The rows of a group lie close to one hidden flat surface of 6 dimensions, which may be shifted away from zero. Surfaces can cross.
Some rows, each with its group after it:
[ 52 -16  67  30  51 -33  89  -2  12  19 -31  50 -36  -9  40  50 -22 -16
  31]	nined
[-19  13   0   6 -10 -21  18  14  -2   5  34  22 -15 -18 -26  12   1  39
   0]	Sur
[-38  28  11  -9   4  -1  16  14  -3  -7  10   7 -22 -24 -51  30 -20  10
   4]	nined
[-12  11  35  17  31 -41  79   6   2  29  32  47 -35 -50 -32  53 -11  45
  16]	Sur
[-26 -17   2  14   2  -5  54  25 -29  64  11   2 -36 -14 -27 -11 -33  33
   3]	nined
[-10   7  -3  13  -7  -5  15  -4 -13  18  27  -9  -2  -7 -22 -22  21  28
   4]	Sur
[ -6 -21  -9 -36 -29  -4 -41   1  -6 -13 -28  -9  23  15 -17  14  39 -26
  24]	favo
[ 24  -4  29  -3  45   2  22 -53  10   3 -20 -28  23 -12   0  -1  48 -31
  23]	Sur
[-13 -40 -17  -3  -9 -14  30  26 -28  62   2   5 -13  -3 -10  -2 -35  21
  -8]	favo
[  7 -12  -7 -28 -43 -14 -59  -2   0 -36 -10   3  34  28  -7  13  58 -24
  21]	favo
[ 23 -13   8  20  18  10  22   0  -3  20 -18  -4 -20  23  25 -17 -41 -15
 -10]	nined
[ 45   6  13  19   7 -21  -8 -37  16 -19  15   4  16  25  16 -12  40  -5
   6]	Sur
[-31   6  -2  -5  -5  17   8  -5 -20  19   6 -36  -2  -6 -53 -22  14   5
   9]	nined
[-17  32   0  -9 -33 -10 -40   3  19 -44  13  16  -4   2 -28  16  33   9
  20]	meped
[-19  21  16   5  -6 -30  32 -10 -17  -4  62   9   8 -27 -53  11  45  41
  17]	favo
[-31  -5  -6  -4  26  15  32  21 -11  41 -14  -1 -40 -16 -27  17 -86   7
 -28]	nined
[ 16  -4 -12  21 -53  12 -37   6 -22 -22  24 -19  24  40  25 -60  42   3
   5]	meped
[ 45 -29 -14  35 -35 -17  -4  21   1  18   0  32 -16  49  59 -29 -15  14
  -4]	meped
[ -6  -5  17   0   5 -12  23   7  -3  13  -8  14 -13  -6 -14  22  -8   1
  11]	nined
[  0  15  17 -21 -17 -10 -32  -3  11 -59  -6   8  33  -6   4  27  72 -19
  32]	Sur
[-27  20 -32  -6 -53   3 -51  29  -2 -25  27  12  -8  16 -19  -8  -6  27
 -11]	meped
[ 20 -56   7 -26  -9 -32   6  25  -3  20 -56  38   0  13  28  51 -13 -26
  23]	favo
[-11  33  35 -33  15 -14 -15 -22  25 -65 -10   9  29 -32 -27  56  68 -25
  35]	Sur
[  7 -25 -29 -27 -28 -19 -39  26   3  -9 -13  42   1  22  13  42 -41  -7
 -19]	favo
[ 26  -4  34  11   6 -25  28   9   6 -13  -8  38  -4  -1  33  30   9  -4
  22]	meped
[ 22   6  -6  12   0  -4 -20 -57  44  32 -37 -34 -17  30 -31 -45  62  -6
  40]	meped
[ 23   7   0  12  16  -9   1 -35  13  -1  19  -1   5  12  -7  -8  10   2
  -9]	Sur
[-19  25  35 -22  19 -11  11  -2  17 -34 -10  17  -3 -34 -28  57  16 -12
  24]	meped
[ 24   2  18  18 -17 -39  10  22  17 -12   1  59 -24   8  19  33   4  17
  22]	meped
[  4  15  39  -2  -4 -28  18   3   7 -26   4  33  -8 -11 -21  41  36   2
  41]	nined
[ 12 -20 -21 -44   3 -17 -43   5  23 -25 -36  38  12  14  13  67 -40 -35
 -16]	favo
[-17 -17 -11  -2   0  13  16  11 -19  36  -8 -25   4 -14   0 -28   6   7
  -3]	Sur
[ 12 -20   5  -8  21  -7  17 -23 -10  20  -2  -9  13  -5 -11   5  12  -8
   2]	favo
[-35  29  -9 -36  -1   2 -37  18  23 -48  -7  24  -9 -19 -26  65 -39 -11
 -15]	meped
[ 15   4  -1  11 -18 -22  -2 -13 -11  -9  50  10  16   8 -13  -8  31  24
   0]	favo
[  7   7  19 -28   3 -16 -25 -15  18 -42 -23  17  16  -1 -15  47  31 -33
  24]	nined

New rows. What belongs after each?
[ 15  -8   4 -16  27   6  -7 -49   0   0 -10 -37  30   3 -17  -3  31 -29
  -1]	favo
[  5 -30  -9 -12 -11 -36  13  36   1  25 -12  55 -22   3   8  50 -49  13
  -2]	nined
[ 15 -11  37   0  16 -20  36 -16  -2  12 -21   0   6  -9  -7  18  41 -17
  39]	nined
[  2  -2  -4   9 -31  -6 -10  17 -12  -2  17  12  -8  23  -4  -8   2  13
   2]	nined
[-16  -8   0   8   3   4  27  16 -12  30  -3   0 -17  -9  -6  -6 -27  10
  -1]	meped
[  1  27  41   7  41  22  28 -30   7 -17 -17 -26 -10 -14 -23  10  -2 -31
  13]	nined
[ -9  -2 -15  -1 -22   8 -21  21  -7  -9   5   2  -4  12  12  -5 -26   2
 -15]	meped
[  3  14 -10 -30 -47 -43 -61  22  20 -75  21  66  17  12  -4  70  14   1
   5]	favo
[-16   4  20  14 -19   4  24  28 -40  -9  34  -7  12 -12   1 -19  28  16
  12]	meped
[ 16   1  -3  -7  -8   2 -36  -3  14 -32 -17   8  12  22  23  10   2 -26
  -2]	meped
[  3 -22  -5   2 -37 -26   3  25 -18  17  11  21  -4  12  -6  -1  16  23
  16]	nined
[-15   1 -29 -17 -35  10 -54   3  -7 -19   1 -14  13  25 -23  -6   8  -9
 -10]	nined
[-21  43  23 -12  -1  22 -21 -29   6 -46   3 -40  13  -9 -52  -4  49 -23
  21]	nined
[ 15  13  57   2  19 -20  30 -15  10 -30  -9  14   7 -24  -4  34  58 -15
  49]	meped
[ -6  14  24  -8 -10  23 -11   1 -28 -51  15 -29  40  -1   5 -12  49 -26
  13]	meped
[-14  10 -14   2 -52  23 -33  31 -39 -40  39 -15  28  19  10 -37  16   9
 -13]	meped
[  7  -1  29   4  16   5  28 -23  -8  12 -16 -26   6  -2 -18  -9  40 -18
  29]	nined
[-20  19 -24 -22  -9  17 -49 -19  25 -15 -21 -20  -4  11 -32   1  -2 -14
  -2]	meped
[-15  -1   6  27 -46 -11  26  46 -41  12  49  18  -8  -2   4 -23   6  44
  11]	meped
[-25   2 -15  -4 -18  13  -3  27 -16   3  11   6 -10  -2  -8  -1 -30  13
 -15]	meped
[ -8 -11 -22  -5 -20  21 -24  -4 -14   8  -2 -38  27  11   8 -43  27  -4
  -4]	Sur
[ 32   3  11  30  11  16   8  -1   0  -2  -7   0 -22  34  38 -23 -50 -18
 -20]	nined
[  0 -10  32   2  40  13  49 -13 -13  24 -23 -28   4 -22  -3  -2   8 -22
  17]	meped
[-25  13  24 -12  18  -5  25  12  -1  -6  -1  15 -13 -36 -22  42 -10   1
  11]	meped
[  3 -11  41 -21  12 -41  26  41  19 -28 -35  67   1 -42  39  91  13 -14
  39]	Sur
[ 26 -12   5  -9  10 -16  -8 -27   2 -11   3   3  25   8   3  11  27 -15
   4]	favo
[  3 -23  24  21 -18  30  32  37 -74  -6  34 -23  36   0  47 -42  11  -6
  -7]	meped
[ 28 -11  16  46 -30  11  22  -6 -34  26  22 -32   1  39  11 -83  47  13
  23]	nined
[ -5  13   9   0  -6 -17   3   4  17  -6  -5  21 -19  -6 -12  20   2   6
  18]	meped
[ -9 -12  -8 -15  -5   5  -7  -3  -5  11 -14 -20   4  10 -21  -4   1 -12
   5]	nined
[ -8  -1  -5  -2  -6  26 -12 -10 -13   8  -4 -42  11  10 -11 -38  17 -13
   1]	meped
[ -7  15   3  19 -40 -37   9  36   6  -4  27  53 -34  -1  -7  16   6  44
  22]	meped
[-14  18 -21  -5 -29   5 -41  -1   8 -12   1 -14  -4  18 -28 -18  17   8
   3]	meped
[-37  10 -10  -7 -14  18   0  20 -27   5  18 -22   0 -13 -27 -16  -8  13
  -6]	meped
[ 10  20  39  36 -33  -6  22  -4 -20 -15  36 -12  -1  13 -15 -40  70  21
  41]	nined
[ -7 -23 -10   3  -5  -8  23  24 -15  44  -7  16 -24   4  -1   5 -45  16
  -7]	nined
[ 57 -29  55  36  37 -18  69 -18   0  28 -28  10 -11  14  43   2   3 -24
  31]	nined
[-71  35 -22 -37  -8   2 -25  37  11 -27  10  26 -24 -35 -55  63 -61  17
 -23]	meped
[ 22 -33  -1   2  -5 -12   6   2  -7  23 -19   9   1  22  17   1  -2 -10
   7]	nined
[-19   4 -31  -8 -30  11 -36  31  -6 -11  10  11  -7  12   4   2 -48   8
 -30]	meped
[ -5   2  24  25 -12 -16  49   1 -25  31  34 -11   0 -21 -19 -30  63  39
  34]	Sur
